All groups share one centre, and each spreads out both ways along 5 directions, with some noise.
(in the rows, 128 means zero)
Some rows, each with its group after it:
[121 119 125 121 112 137 126 136 125 118 123] => (5)
[ 81 155  77  97 159  74 108 155 140  82 148] => (2)
[ 89 164 140  92 152 134  98 158  98 111 131] => (1)
[108 126  79 112  84  83 141 128 138  93 120] => (2)
[148 142 137 180 151 127 103 129 133 152 125] => (3)
[141  97 115 173 107 135 164 111 171 121 122] => (2)
[109 118 122  87 127 127 149 105 145  94 113] => (3)
[ 78 183 110 107 195 135  90  93  99 126 161] => (5)
[140 124 158 159 100 132 172 113 211  88  81] => (0)
[104 115 145 159 181 125  82 128 113 129 129] => (4)
[166 166 157 156 165 108  81 128 129 205 101] => (5)
[129 165 118 160 125 126 103  85  87 178 123] => (0)
[124 179 122 121 133 164 191  70 188 127 151] => (4)
[167  84 153 145 135 119 159 132 195 121  86] => (0)
[163 105 109 170 172 104 135 100 140 191 139] => (3)
[109 164 143 105  94 120 110 174 120  73 111] => (4)
[117 174 124  84 196 160 145 129 148 122 214] => (0)
[145  82 101 186 123 117 128 152 126 139 167] => (1)
[151 142 111 185 146 124 130  75 166 172 116] => (1)
[ 82 192 117 151 167 106 103 125 161  81 133] => (1)
[109 155 141 119 139 132  96 159 111 115 131] => (4)
[181 144 156 165 137 112 102 116 121 201 112] => (5)
[100 163 113  74 157  72  96 166 134  92 121] => (5)
[121 139 132 153 139 141 170  47 186 131 106] => (4)
[132 121 166 145 137 120 117 183 181  77  98] => (5)
[129 116 112 145 140 114 151  73 155 141 104] => (3)
[128 120 131 119 118  97  87 179 101 115 115] => (4)
[134 118 105 200 182 120 143 107 179 160 174] => (2)
[126 156 136 165  81 143 173  85 196 103 116] => (0)
[109 162 145 162 136 139  99 127 140 103 106] => (1)
[137 167 137 187 109 116  95  97 132 157  98] => (3)
[136 144 178 136 126 134 111 146 153 108  84] => (0)
[111 101 116  66 166 135 160 138 146  94 147] => (3)
[117 171 138  85 164 131 116 101 141 130 113] => (1)
[161 116 128 203  86 134 141 117 133 133 121] => (2)
[ 85 149 106 135 127 132 115 130 110  86 166] => (0)
[135 184 145  82 148 137  75 139  56 181 145] => (3)
[ 94 140  94  36 195  84 132 145 155  79 159] => (2)
[152 139 135  85 155 125 130  97 124 177 124] => (1)
[119 153 177  98 201 138  98 136 128 128 125] => (2)
[ 82 172 138 101 118 168 152 134 167  54 157] => (4)
[135 172 196 164 160 139  68 151 125 148  99] => (5)

New rows, each followed by its group:
[174  70 147 157 143  92 140 110 162 159  67] => (0)
[118 154 136 159 145 145 153  48 156 152 112] => (4)
[151  83 153 163  85 151 163 142 162 103 116] => (5)
[159 120 134 204 112 136 101 110 108 183 114] => (1)
[156 181 168 111 146 147 170 109 192 152 141] => (0)
[132 128 119 159 101 145 190  98 200  97 131] => (0)
[129 127 136 135 107 106 116 130 141  92  81] => (4)
[165 153 176 117 145 134 143 126 169 146 108] => (0)
[113 116  96  96 115  74 141 170 163  71 124] => (5)
[116 100 121 100 191 125 129 109 134 132 142] => (3)
[125 137 143 167  98 118 134  66 157 129  50] => (4)
[155  76 122 159 133  82 112 141 138 151  99] => (4)
[141 133 109 229 150 123 118 106 159 161 158] => (2)
[122 129 106  92 195 139 154 134 152 124 198] => (0)
[126 155  91 118 154 130 116  66  76 190 160] => (5)
[118 133 129 143 156 143 175  92 184 109 136] => (4)
[ 68 184 109 151 147 101 123 122 198  64 131] => (1)
[126  61 126 109 197  94  81 163 107 142 140] => (0)
[123 119 145 139 207 139 145 116 190 127 150] => (2)
[148 113 119 131 125 130 146 191 157 112 185] => (3)
[122  99 128 129 135  87  78 197 108 112 118] => (4)
[ 72 110  92 149 113 128 136 133 133  67 151] => (0)
[145 121  95 110 125  85 135 130 149 153 123] => (5)
[145 151 123  65 118 146 122 191  87 133 192] => (3)
[158 110 125 196 108 135  85 137  72 183 138] => (1)
[134 126 129 150 122 128 144 163 171  91 159] => (3)
[ 91 112  79 153 136 120  93 123  99 114 155] => (0)
[166 102 168 133 145 112 124 142 170 146  73] => (0)
[ 78 158 159 146 168 157 102 110 119 111 124] => (4)
[172 155 119 204 117 121 118 108 136 188 138] => (3)
[144 129 119 161  81 122 120 129 114 145 108] => (2)
[101 138  97 127 142 131 126 120 122 121 166] => (0)
[161 119 145 142 144 113 147 113 171 163 112] => (0)
[ 96 120 131 115 182 107 126  71 128 145  81] => (3)
[102  90  76 119 117 127 181 109 164  86 162] => (5)
[131  89  89 179 118  97 134  99 126 152 116] => (0)
[128 115 125 126 141 125 108 155  96 144 157] => (1)
[119 121 143 159 159 150 138 104 154 113 139] => (5)
[ 79 136 128 122 162 129 139 134 168  64 145] => (5)
[165 130 139 109 105 138 133 106  98 179  99] => (2)
[146 137 166 184 160 166 118  82 117 188 140] => (5)
[129 132 148 179 143 146 122 130 141 125 147] => (2)
[111 157 127  81 129 115 108 142  99 123 106] => (2)
[145 143  86 123 119 126 128  94  89 186 139] => (5)
[110  86 111 144  76 150 169 120 133  81 157] => (5)
[ 98 198 161 119 149 142  95 131 131 115  98] => (1)
[ 89 128  82 149 136 115  74 119  74 144 160] => (0)
[101 140 186 188 143 193 129 124 141  82 135] => (5)
[165 101 163 138 135 152 161  91 140 165 113] => (2)
[151 169 172 174  92 128 105 101 119 156  53] => (0)
[124  96 113  87 143 112 178  86 157 111 119] => (3)
[141 148 115 129  84 111 106 128  92 156 105] => (2)
[128  96 125 148 130 144 171 118 170  97 147] => (5)
[ 96 107 103 121 113  97 142 144 165  67 131] => (2)
[116 150 147 178 191 149 125  46 142 162 113] => (4)
[125 130 165  92 190 124 103 181 134 113 141] => (0)
[146 100 138 126 206 136 165  93 177 143 134] => (2)
[ 92 147 133  27 185 113 125 138 136  73 128] => (2)
[136 134  99 145 127  95 116 122 127 150 136] => (2)
[112  91 136 164 170 103  84 145 125 113 103] => (4)
[128 178 163 125 134 156 155 126 186 100 120] => (0)
[125 145 120 220 124 126 108 118 148 120 122] => (1)
[146 115 120 212 130 104 142 121 192 133 127] => (3)
[149 104 136 107 182 114 137 141 144 138 145] => (0)
[143  82 150 132 175  95  95 162 126 133  97] => (0)
[152 108 102 110 155 102 118 191 129 133 182] => (4)
[ 73 148 106 108 154 124 130 111 114  87 158] => (5)
[137 132 131 166 107 120 146  97 149 134  92] => (0)
[128 167 151 130 182 104  84 137 146 149 111] => (5)
[140 163 140 110 145 146 171 108 182 143 163] => (0)
[154 145 166 176 188 150 118  80 150 189 121] => (5)
[138 111 130 139 122 136 106 161  98 137 149] => (1)
[168 104 143 133 120 152 116 124  65 199 124] => (1)
[148 114 139 193  66 151 136 124 119 132 104] => (2)
[104 147 102 135 129 135 164 114 170  89 164] => (0)
[134 127 147  37 150 128 140 129 118 137 124] => (1)
[ 88 150 141  71 112 138 137 139 107  78 112] => (3)
[134 142 136 111 158 112 141  92 152 153 120] => (1)
[114 168 163 165 170 171  94 110 112 147 135] => (5)
[144 147 155 210 159 162 104 109 135 170 142] => (2)
[107 114 147 166 151  98  68 145 105 117  74] => (4)
[164  84 144 143 141 112 185 122 219 120 103] => (0)
[159 145 156 126 151 123  97 128 126 178  98] => (0)
[122 110 121 142 129 159 165  96 145 123 150] => (5)
[109 113 116 119  88 123 148 164 139  59 125] => (5)
[103 183 149 180 120 118  82 121 127 112  77] => (3)
[145  71 142 109 188 114 154 158 188 108 136] => (0)
[125 107  76 160 122 104 109  87  97 166 131] => (0)
